The groups are shells around one centre, one inside the other: the same stretched ball of 5 dimensions in 10 sizes.
Some rows, each with its group after it:
[  1  -5  -5  20 -24   2   6   1  -7  -9  -3   3  15  12  -3  25] -> lakeb
[-17  -7  26 -38  38  15  17  -7   6   0 -25 -19 -41 -30 -29 -26] -> zogid
[ -9   5 -16 -39  29  13  29  21  -3  17  24   9  -7  -4  31 -22] -> beram
[ 27  -3  11   1   3   4 -16 -51   5   6 -36 -15  30 -19 -11 -16] -> lakeb
[-26   0   6  27 -14 -22  -3  -2  -4 -32   9 -15 -18 -23 -34  16] -> lono
[ 34   7  12  17  -7 -10 -43 -56   9   4 -33 -14  32 -15 -15 -11] -> fovi
[-20   7 -17   1   0  -9  14  21  -7  -8  34   4  -7  -6  10   4] -> Mag
[-35 -12  -9  -3  -7  12  47  41 -13 -15  19   6 -22   9  -2  26] -> beram
[-24  22 -17 -23  24 -14   3  33   0   5  49   8 -32 -10  20 -17] -> gilo
[-10  12 -22  34 -26 -28 -11   7  -8 -17  38   4  14  -2   6  20] -> miv
[-12 -15  -5  -1  -2  11  36  -3 -10 -10  -2  -7  10 -11  -4   6] -> gizom
[  1   8 -22  -2  -1  -3   8   7  -6   6  26  10  18   3  26  -1] -> zovil
[ 12 -26  30  11 -12  20   8 -44   0 -13 -66 -23  14 -12 -44  12] -> lono
[-64   0   3 -61  52  13  57  68  -2  -4  37  -1 -90 -19  -5 -19] -> lono
[ 18 -13   8   4 -10  18   6 -24  -1   3 -35  -4  24   6  -8   8] -> Mag
[-42  11 -14 -25  18  -2  28  63  -4  -3  49  14 -54   6  13   3] -> fovi
[-31   2  -8 -22  11   9  32  49  -5  -1  27  11 -39  10   8   8] -> lakeb
[  5   8  -5 -15   5  10   0  19   2  15   5  14  -8  20  16   2] -> zovil
[ 15   9 -15  63 -51 -31 -36 -24  -6 -21  11   1  44   6  -6  34] -> beram
[ -5   0  -3 -40  34  15  25   0   0  14   3  -3  -7 -18  14 -30] -> miv
[-18 -29  16 -17   8  30  52  -4  -8 -11 -33 -15  -9 -13 -25   6] -> lono
[-36 -16  30 -59  48  32  47  23   4   1 -26 -15 -70 -21 -30 -21] -> beram
[-30   1  18 -24  27   1  11  14   4  -9  -2 -13 -54 -23 -28 -12] -> zogid
[ 24 -11  10  -5  -1  19   2 -33   1  10 -40  -6  26   0  -5  -3] -> lakeb
[-52  -5  11  -3   8  -8  26  31  -5 -31  17 -13 -58 -23 -36  11] -> gizom
[-27  -4  -4 -33  17  22  40  49  -4   6  15  12 -39  15  10   5] -> zogid
[-16  21 -22  -2  -2 -13  -4  45  -2   4  49  21 -21  18  25  10] -> fovi
[  9  -9  35 -15  19  11 -10 -41  10  -1 -54 -25 -14 -26 -41 -19] -> gizom
[ 23  11   9  11   2 -17 -40 -48   8   1 -18 -15  20 -25 -14 -19] -> gilo
[ -2  16 -13  18 -22 -13 -19  29  -1  -1  26  18  -8  27  11  25] -> gilo
[-28 -16   0  -4  -1  12  43  16 -11 -16   2  -6 -14  -8 -13  14] -> miv
[-24   8 -22  27 -29 -15   8  42 -11 -17  44  16  -9  20   9  37] -> gilo
[-31  11  -5  -1   2 -13   4  38  -2 -12  32   5 -42  -1  -6  10] -> Mag
[ 37  -5  15 -11  10  13 -16 -58   7  16 -48 -14  35 -16  -6 -24] -> fovi
[ 29   6  -3 -10   9   4 -13 -36   4  18 -15  -3  34 -10  14 -23] -> Mag
[ 34   5  -5  50 -41 -17 -40 -45  -1  -8 -16  -3  55   5  -6  21] -> zovil
[  9 -15  10 -20  16  21  22 -33  -1   5 -33 -15  17 -21  -8 -18] -> miv
[ 25  -2  19   5  -6   7 -25 -34   8   5 -43  -8  11   1 -20   0] -> zogid
[-39 -16  17  -6   5   8  35  17  -5 -25  -8 -15 -42 -17 -38  13] -> zogid
[ -9 -16  37 -43  41  25  21 -23   8   1 -50 -27 -36 -35 -39 -30] -> gizom
[-24 -23  15   4  -6  13  34  -2  -8 -23 -22 -16 -15 -14 -35  17] -> gilo
[ 33   5  -5  -6   9   1 -16 -50   3  16 -17  -8  46 -19  14 -27] -> beram
[ -2  12   6  17  -9 -18 -28  -5   5 -10   2  -4 -12  -5 -18   7] -> fovi
[ 39  30 -36  28 -26 -24 -46 -12   0  19  35  23  58  23  49   4] -> gizom
[  4  -7   8  22 -22   1  -4 -12  -2 -12 -20  -5   8   5 -20  22] -> lakeb
[  6  17 -24   0  -1 -11  -8   6  -3  10  32  12  17   3  30  -6] -> Mag
[ 23  18 -27  61 -57 -29 -42  -3  -6  -7  26  19  48  32  19  42] -> lono
[ 18  -5  22 -13  10  14 -11 -28   8   9 -43 -10  -1  -5 -19 -10] -> zovil
[ 17  10 -17  12 -19  -1 -11   8  -2  11  12  18  23  27  25  16] -> zovil
[-40   4   6 -55  45  14  34  50   3   6  20   2 -71 -10  -1 -20] -> miv

New rows, each followed by its group:
[ -5  10  11   6   4 -17 -24 -15   6 -10  -2 -13 -16 -22 -23  -8] -> miv
[ 45   7   8  11  -3  -7 -42 -66   9  11 -36 -13  47 -17  -5 -20] -> zogid
[-31  -6  -3 -60  40  32  57  50  -3  15  14  10 -46   4  17 -15] -> gizom
[-15  10  -5 -37  30   6  14  26   2  13  21   6 -31  -5  15 -20] -> lakeb
[ 23   3  16  12  -6  -5 -32 -42   8   0 -33 -13  16 -12 -21  -5] -> Mag
[ 60  20  -8  12 -13  -6 -56 -47  10  30 -19  10  59  16  27 -11] -> gizom
[-21  -3  11 -45  42  13  27   3   3   4  -4 -13 -36 -30 -10 -32] -> zogid
[-47  -9  -5   4  -2  -4  41  32 -12 -29  27  -7 -33 -16 -18  18] -> lono
[-37 -10  26 -35  28  18  30  30   3  -8 -15 -10 -69 -10 -34  -2] -> beram
[ 36   2  10  32 -23 -11 -42 -57   5  -3 -36 -12  42  -7 -18   5] -> zovil
[ 23 -12  -2   7 -18  21  10 -14  -4   9 -27   6  36  21   8  17] -> gizom
[ -9   6 -20   6  -9  -5  12  19  -8  -3  30  10   6   6  18  11] -> lakeb
[  1   8   3 -44  32  18   7  17   7  24  -1   8 -26   6  15 -23] -> miv
[-19 -22  24 -24  13  29  37   9  -1  -6 -35 -10 -34  -3 -30   6] -> miv
[  4  -4  11  42 -30 -16 -21 -31  -2 -25 -20 -15  14 -11 -35  23] -> gilo
[ 23  19 -10  34 -28 -22 -45 -15   3   0   8   8  26  13   6  14] -> Mag
[ -5  15 -21  27 -21 -25 -14   9  -6 -10  36   8  12   2  12  16] -> Mag
[-21 -12   7   8  -5   1  21  -2  -6 -21  -6 -14 -11 -17 -26  11] -> zovil
[ 37  19 -12  44 -35 -27 -55 -35   3   1   2   5  49   9   9  13] -> zovil
[ 53  16  -7  19 -21  -4 -50 -34   8  23 -19  13  51  26  21   3] -> gizom
[-40   2 -12  -3   1  -6  30  44  -9 -16  38   5 -34  -2   0  15] -> zovil
[ 47  22 -16  67 -49 -40 -73 -57   2  -5   1   0  72   3   5  16] -> lono
[ 23   7   4  36 -25 -19 -40 -41   3  -9 -16  -9  31  -7 -16   9] -> Mag
[-36  -8 -12   8 -14   3  39  41 -13 -19  27   7 -20   8  -2  30] -> beram
[-42 -23  14 -28  16  27  60  34  -8 -14  -9  -7 -48  -6 -24  10] -> gilo
[ 11  15 -14 -17  14  -1  -7   1   2  19  17   9   9   1  28 -18] -> lakeb
[ 22   7 -25  48 -44 -18 -19 -20  -9  -7  15   9  59  13  17  27] -> beram
[-27  11 -19  -3   4 -13  14  30  -7  -8  45   6 -17  -7  13   2] -> fovi
[  5  24 -22  33 -24 -33 -35   2  -1  -6  38  10  17   5  14  13] -> fovi
[ -7  -6  24  -9   6  10  -1   0   6  -5 -29  -9 -31  -2 -31   5] -> gilo
[-13 -19  32 -43  37  29  31 -14   5   1 -45 -23 -35 -29 -34 -24] -> miv
[-14  15 -12  -1  10 -21  -5   3  -1  -6  33  -4  -8 -23   5 -13] -> beram
[-56 -13  13 -35  30  14  55  41  -5 -18   9 -12 -68 -22 -27  -2] -> miv
[-32   2   9  -1   5  -8   7  20  -1 -19  11  -8 -43 -14 -26   7] -> zovil
[-15  21  -4   6   1 -24 -24  19   4  -7  29   3 -30  -4  -5   2] -> gilo
[-19  18  -5 -48  42   2  10  33   5  17  30   7 -44  -9  18 -31] -> beram
[ 12  -4   9 -25  13  24   8  -3   4  17 -26   3  -2   9   3  -7] -> zovil
[  7  10   3  13  -3 -18 -26 -26   3  -6  -2 -11   8 -19 -12  -7] -> Mag
[-44 -16  31 -25  23  15  35  20   1 -20 -20 -20 -68 -23 -49   1] -> gizom
[ 12  -4   6  45 -31 -18 -24 -45  -3 -23 -20 -18  32 -17 -30  17] -> beram
[ 54  23 -10  15  -6 -19 -59 -59   9  21  -9   0  60  -7  22 -23] -> gizom
[ -3   2 -25  30 -30 -11   7   7 -12 -11  27   9  29   9  15  26] -> beram
[ 14  17   1  18 -12 -19 -40 -12   7   0   1   1   4   2  -5   4] -> fovi
[-50  -3   4   4  -5  -5  25  51  -6 -27  24   0 -59   2 -27  28] -> gizom
[-19   8  -5 -31  31  -1  16  13   0   4  22  -3 -25 -22   7 -25] -> zogid
[ 33  24 -13  44 -28 -37 -62 -43   4  -2  10  -1  47  -6   6   2] -> beram
[ 49 -16  27   9  -9  19 -23 -76   7   9 -79 -19  49  -8 -26  -6] -> lono
[  9  12   6 -19  19  -1 -17 -10   8  13  -6  -2  -9  -9   1 -21] -> lakeb
[  7  20 -26   6 -11 -10 -12  23  -2  12  36  22  12  23  35   9] -> zovil
[  4  14 -27   4  -9  -6   0  20  -5  10  34  19  16  18  35   8] -> zovil
[ 14   0  -7  36 -26 -16 -16 -37  -5 -13  -4 -10  42 -13  -7  11] -> miv
[ 33  11   3 -17  17   3 -26 -36   9  23 -20  -3  23  -9  12 -30] -> fovi
[-18  24 -14   3   0 -23 -18  34   2  -3  44  12 -29   6  10   5] -> miv
[ 12   7 -22  17 -15  -9  -4 -11  -6   1  18   6  37   1  21   5] -> fovi
[ 32  10 -10  46 -34 -24 -42 -47  -1  -7  -5  -5  56  -5  -1  11] -> fovi
[ 15  16   5  -1   5 -10 -33 -15   9   8  -5  -1  -1  -4  -2 -11] -> zovil
[-15 -17  30 -60  50  37  39  -4   6  10 -41 -18 -43 -25 -24 -32] -> beram
[  6 -11   6   6  -1   3   9 -38  -4  -9 -22 -18  24 -26 -16  -6] -> gilo
[ 29  25 -12  -8  14 -15 -38 -27   8  22  12   3  25 -11  25 -31] -> gizom
[  6  -1 -12  23 -20  -7   0 -15  -7  -8   5  -1  30  -2   4  13] -> Mag
[ 17 -15  13 -15   6  27  15 -24   1  10 -42  -6  16   0  -7  -4] -> zovil
[ 46  -2  -2  17 -23  11 -21 -41   1  15 -35   4  57  18  11   8] -> miv
[ 62   5   9  18 -15   0 -51 -75  10  18 -51  -8  64  -1  -1 -11] -> gilo
[ 62  13  -9  41 -33 -16 -58 -69   4  12 -24   0  83   4  13   1] -> miv
[ 12   0  18 -17  18   7 -12 -29   8   8 -31 -13  -4 -17 -16 -21] -> lakeb
